The first 10 rows are patterns. Each new row is the sum of 3 different patterns, raised or lowered, with some noise. Before adding, each is slid sideways (what falls off one end comes back at the other) and multiplied by a number that may be negative. Names go in the order of the patterns.
Known rows, each followed by the names of its patterns:
[  9 -14  14  -5  -9   9  -1   7  -5  -3  14 -15  12 -10  -6  -8   7 -15
  -4   4 -10   4  -6  -2   1   1  15 -12  -3  -6  14  -8   0   4 -15  -7
  13  -3  -4 -11   2] -> z_918
[  2  -2  15   7  -3   5   5  14 -15 -10   7   8   8  -3  10  14 -13  12
  -2  -2   9   7  -8  11  -5  -2   8 -14  -9  12   8 -12   9   0  -1  -7
   4   7   4 -13 -12] -> z_408
[-14  14  -3  12 -11   4  11  13   2  10  -7   2  -3  13   8  -9  -9  10
   1  14  -9   5 -12  15 -12   9 -12 -14   0   3   1  13  11  13  12  -2
 -11  -9   0   5  -4] -> z_898
[-10  -7   3   4 -13  -7  -3  11   3   8  -1   6  12  -5   3 -10  14  13
   0  -2   0  -2 -15  11  10 -15  11  -4 -10  14  -6  13  -3  15  12  15
   4  15  -7   2   9] -> z_289
[  1  -1  -3  -6  -4  -2  -9   0  -3  11  -1 -14 -11  -7  -2  -8   2   5
   5  -5  10   8 -10  -1   5 -14  -5   1 -14  -3   9   8 -13  10 -10   1
   3  -4  -8  13 -13] -> z_415
[  6  -1  13 -12 -13  -2   9  13  -2   6  -9   8   5   1  -2   5 -13 -14
   0  -7   7   4  -8 -13  10  15  -7  -1 -15 -12  14  14  12  10 -12 -12
  -6  15   5  -6 -14] -> z_292
[ -1   1  -5  -8 -12   0   5 -13   7   3   3 -13   0  14  -7  -8  -4   2
   4  -2  -2   9  12   9 -14   5  -9   2   1  11  15 -14   0   0  -8 -14
   9  -1  -3   8  -6] -> z_783
[  9 -15  15   3 -14   3  15   9   2   5 -10  -2  -7   7  15   6   8   5
  -5   3 -14   5   9  -5  14  -9  -1 -11  14 -14  11   3 -11   7  -1  12
  -3  12  15   8 -13] -> z_27
[ -8  -8  11   2   7   5 -10  -2 -12 -10  -4   6   5 -12   2 -14   1   5
   7  -5   3  15  14   2 -10   8  14  -7  -7   3 -15  -6  12 -12   3 -15
  11  -6  15  15  -8] -> z_197
[  4  -9  -2   5 -15  -8   1  -7  10   9  14  11 -13  -2   3   4  -6  -7
   7   4 -14 -10 -15   3  -9 -10  -5   9   6 -15   6 -15   9  15   4  -1
 -14  11 -15  13 -15] -> z_316

New rows. What belongs after each?
[ 13   0 -25 -12  -4  -9 -13  -6  -9 -11  -2 -23 -17  -3  -5 -17 -11  -6
 -10 -16  11 -14   0   1  -7   7 -23  -4  -9 -15 -16  -8 -24   0   7 -14
  -7  -7  -7 -11  11] -> z_289 z_783 z_197
[-10  30  16  -2   9  14  -6   9   9  -3 -15   9   3  35  30   0  -1   1
  -2  18   5  21 -22 -10  26  28  24 -16  -4  27  22  -3  13 -13   6   5
  21   3  -6  -8   9] -> z_898 z_292 z_783
[ 11   3  12  23  26  -7  13 -25  20  17  -6   9   3  -6  -3   9 -27   9
 -17  13  13  14  19  -3 -12 -11  -9   6  18  -9   8  -5  -8 -26   7   8
   7 -14  -8  -4   4] -> z_783 z_27 z_197
[ 14 -11   0 -12  21 -25  17 -16  -5   6  12  -7   8 -19 -15 -15 -33 -15
  -1   0 -15  10  -3 -15 -13  12  -2   7 -28  -7  -1 -11  -6  -4  -6  -2
   7   2 -37 -23   5] -> z_408 z_898 z_316
[-24  -7 -15   1 -10   7  12 -24   1  -5  -6 -13 -10  -8  -6 -16 -14 -19
   8 -16 -15 -11   0  11 -22  -1 -23   2  10   5  -1 -11  15 -20  -6 -13
  -9 -15 -12  15  -3] -> z_408 z_783 z_316
[-23  -1   5   5  10 -20 -12 -14   6  -3 -13  -5  -6 -15  -1 -14 -18 -18
  -7   8   3   0 -30   7  -4  -6  -1   6 -17 -21  -9  -5 -11  -8 -16 -27
   4  14 -12 -14 -21] -> z_292 z_783 z_197
[-20  -9   1   5 -10 -17   0  -6  24 -11 -13 -28 -19 -11   9   6   3  -9
  -6   1   0 -15  -9 -21   7  -7 -14   2 -12   2 -17  11   5   2 -10   7
  -7   1  -2   6  -3] -> z_898 z_292 z_197
[ -8  21  11   0   7 -11  -9  -8 -23 -21  10  14 -18  14  -5   4  -7  -6
   7 -12   6 -12 -20 -14  13   5  -1  -6  15 -12 -21   2   7  -3   0 -14
  18  -4   6 -12  14] -> z_918 z_408 z_898
[-16 -20  15  14 -15  -5 -12   2  -7   3   3  -5 -22  -4   2 -20  -1  -1
   5   5  -2  14  -4   4   5  12 -14  16 -20  -1  12 -11  -6 -29   8 -14
 -20 -12  17  -4   6] -> z_783 z_27 z_316
[-19 -11   2   0 -12 -29   4 -22 -34 -15 -31 -18  -9 -12 -45  -1 -35  -8
 -10 -13 -21 -16 -21  -8 -11 -22 -30  -6 -30 -17 -15  -7 -12 -11 -13 -17
 -33  -4 -36 -26 -11] -> z_918 z_898 z_415
[ 25 -34  -1 -20 -12  10   0  -6   4   5   6   8 -19 -18 -17 -13 -11 -10
 -13   8 -19  -4  -3  10 -12  -5 -16 -10   9  10  -2  15  -6 -14 -29   7
   2   5 -20   0 -10] -> z_408 z_898 z_292
[  4 -18  -9   7   3 -19 -18 -10   3   8  10 -10   8  17   6 -12 -14  21
  11   4  -3  -1   3 -26  11   5 -13  20  -7 -13  14 -11  11  -1  -2   9
  15   8   4  -4  -4] -> z_408 z_289 z_415
[  5  11  20   2  13  33   9  20  -7 -13  -3  11  -6   0   7  16   1  18
 -10  18  28  35   1   7   5  14   7  10  22 -15  -6  30  -2  12  -7  11
  13  14  21  19 -16] -> z_918 z_898 z_316
[ 14  10 -10   9   1   4 -19   7   3  16  18 -25  10  -8  18  -9  30  28
  -5 -12  12 -21   3  16 -15   0  15   4   8  12 -11  -9 -13   5  16 -10
  17   1  -7  -4 -14] -> z_415 z_783 z_27
[  2  -2 -10   8   4  26   8  -8  26  17   7   7   2 -11  -6  21   7  13
 -15   4   2  -5  -1  15  13   9   6   1  -9   0   4  21   5  -5  -7  13
   4  -1 -11  -7  14] -> z_408 z_898 z_197
[ -1   4   6  12  -3  16  -2  -6  -3   4 -12  -1   0   4   3 -27  -1  32
  11  -6 -16  -6   6   8  17  24   5 -33 -16  16  -3  -1   2   2   1  23
  -1 -27 -11  13  14] -> z_408 z_292 z_783
[ -9  10 -14 -11 -10 -10 -14  16 -16 -13  -4  -3  -1   5 -11  10  -9   9
  20 -16  -3   2 -21 -25 -14  -5 -14  -4   0   3  -5   3   6  -9  12 -13
   0 -12 -11  -7  -5] -> z_898 z_289 z_783
[ 11  -8  -8  -3  17  18  20  -1  -1   0  18   0  -5   6 -20 -14   6 -10
   2   1  -2   2  -3  29  -3  -9  -1 -14  26  15   9  21 -21   1 -19  14
   4  -4 -17   1  -1] -> z_918 z_289 z_292
[  5  23  -3  22 -24  -1  16   9 -17 -30   0   3  26   6  -5 -21 -26 -19
   7  12  11 -25  -1   2   6   6  -7  -8  15  23  -2  -8 -27   3   6   8
  -9  -9   9 -16 -10] -> z_408 z_292 z_27
[-17  -5 -12 -16  -3   1  -8  -8   2  -4  -9 -11   0   5  -7  10   1   0
 -24  10 -22   1   5 -31   2 -14  -8  -3  -5  -9   7 -23  -3  -7  -2  -3
   3  -2  -6   1   0] -> z_289 z_415 z_316
[ 23   6  20   7  31  27  31  33  19   7  13  31   0  -4  19  22   1  20
  13  13  16  29  15  23  31   4  25  11  35  26  15  13   3  11  -5  37
  27 -13  22  21  15] -> z_289 z_292 z_783
[-16   6   4   2  12 -14  10  15  11  10  -2  22  35 -12  15  -1  32  -7
  10  11  -1 -11  17   9   6 -14  -2  33  24  -1   2   7   9  18  27  -2
  43 -12  32  16   7] -> z_898 z_783 z_197
[  8   7  25   7   4  17   7  15  13  -5   3  11  15  14  13  12 -17  26
  30  25  13  10  -7   3  27  21   9 -10   6  11  16   8  -7   4  14  34
   2  15  -7  15  11] -> z_898 z_292 z_783
[ 12  -9  13  18 -14   0   2   6  -9 -26  -3  10   4   6  -6  -3  -5 -12
  11  21 -20  17 -18   9 -15  26 -35  12  -6  -2  25   1   1 -12   4  11
 -11 -23  -1 -10  32] -> z_898 z_292 z_27
[ -4 -20   9 -27  16  -7   1   1  13   2  -8  15 -13 -21   4  -1  22   4
  -6   7  -8  -4  -4   0   3   1  22 -17 -17   8  -2  -7  14  12 -18  10
  -2  18  12   7  18] -> z_918 z_408 z_27
[ 10 -10  -5 -12 -13 -16  -7 -17  -7   1  12   6  10 -19 -35  15  -4   5
   0  23 -17 -17  19   6   2  -9   2 -15  -2  20 -11   3  29   4 -21   3
  12  -1   2   2  -5] -> z_415 z_783 z_197
[14 28 13 14 25 26  5  8 -1 -3 10 20 10 19 12 16  2 19 31 -8  2  7 24  7
 19 11  3 14 10 -3  5 17  3 15 16 -5 14 14 12 14 18] -> z_898 z_415 z_197
[ -6 -11   7 -27  -8 -15 -11  16 -25  -8 -18   0 -23  -8   9 -24  -5   4
  21 -21   5   1   0 -17  11 -30  19  -3  -3   6   4  10 -11 -12 -24  -6
 -19  -8  19  11   4] -> z_898 z_783 z_27
[ 16  24  10   5  11  -4  -3   1  25  37   3  18   5  -5  -4   4  14   6
   0  20  -5  11 -16  16 -24  24   4  -9   8  -3  18  -5  17  35  14  -6
  18 -10  15   0 -11] -> z_898 z_783 z_27
[  6  24   8   3  17  14   3  15  10  -4  13  16   2   4  -1 -12   3  -9
 -10  15  18  -5  -5  15   5   1  16   3   1  -2  11   6  17   0   5  -5
  17  15   3 -18   3] -> z_408 z_292 z_316
[ -7  21  -1   0  -1 -20  -1  -6  -1  12   0   9  -2  -6 -24   0   2   4
  -1 -10  14   7   4 -17   0  14   4 -11  11 -12  -2  -2  -1  13 -19  -4
  -2  10  18 -13  -4] -> z_898 z_783 z_197
[-14 -19   0  -7 -15  -3 -11 -13  -5  -6  11 -20 -16 -19  -2 -14  -1 -16
  -3  -3  -5 -12  -4  -2   1   5  -9   3 -26  -9   0 -17 -22  -1  -8  -9
 -16 -13   4  -5  -2] -> z_898 z_783 z_27
[ -5  22  -4 -12  -6   5  16  -4  24  -2  -9   5  -4  25  -8  -5  24   5
  17   3   1  -5  19   4  -9   6   9  24   7  -2  23   9   5   2  13   0
  10  10   6  19 -11] -> z_918 z_408 z_783
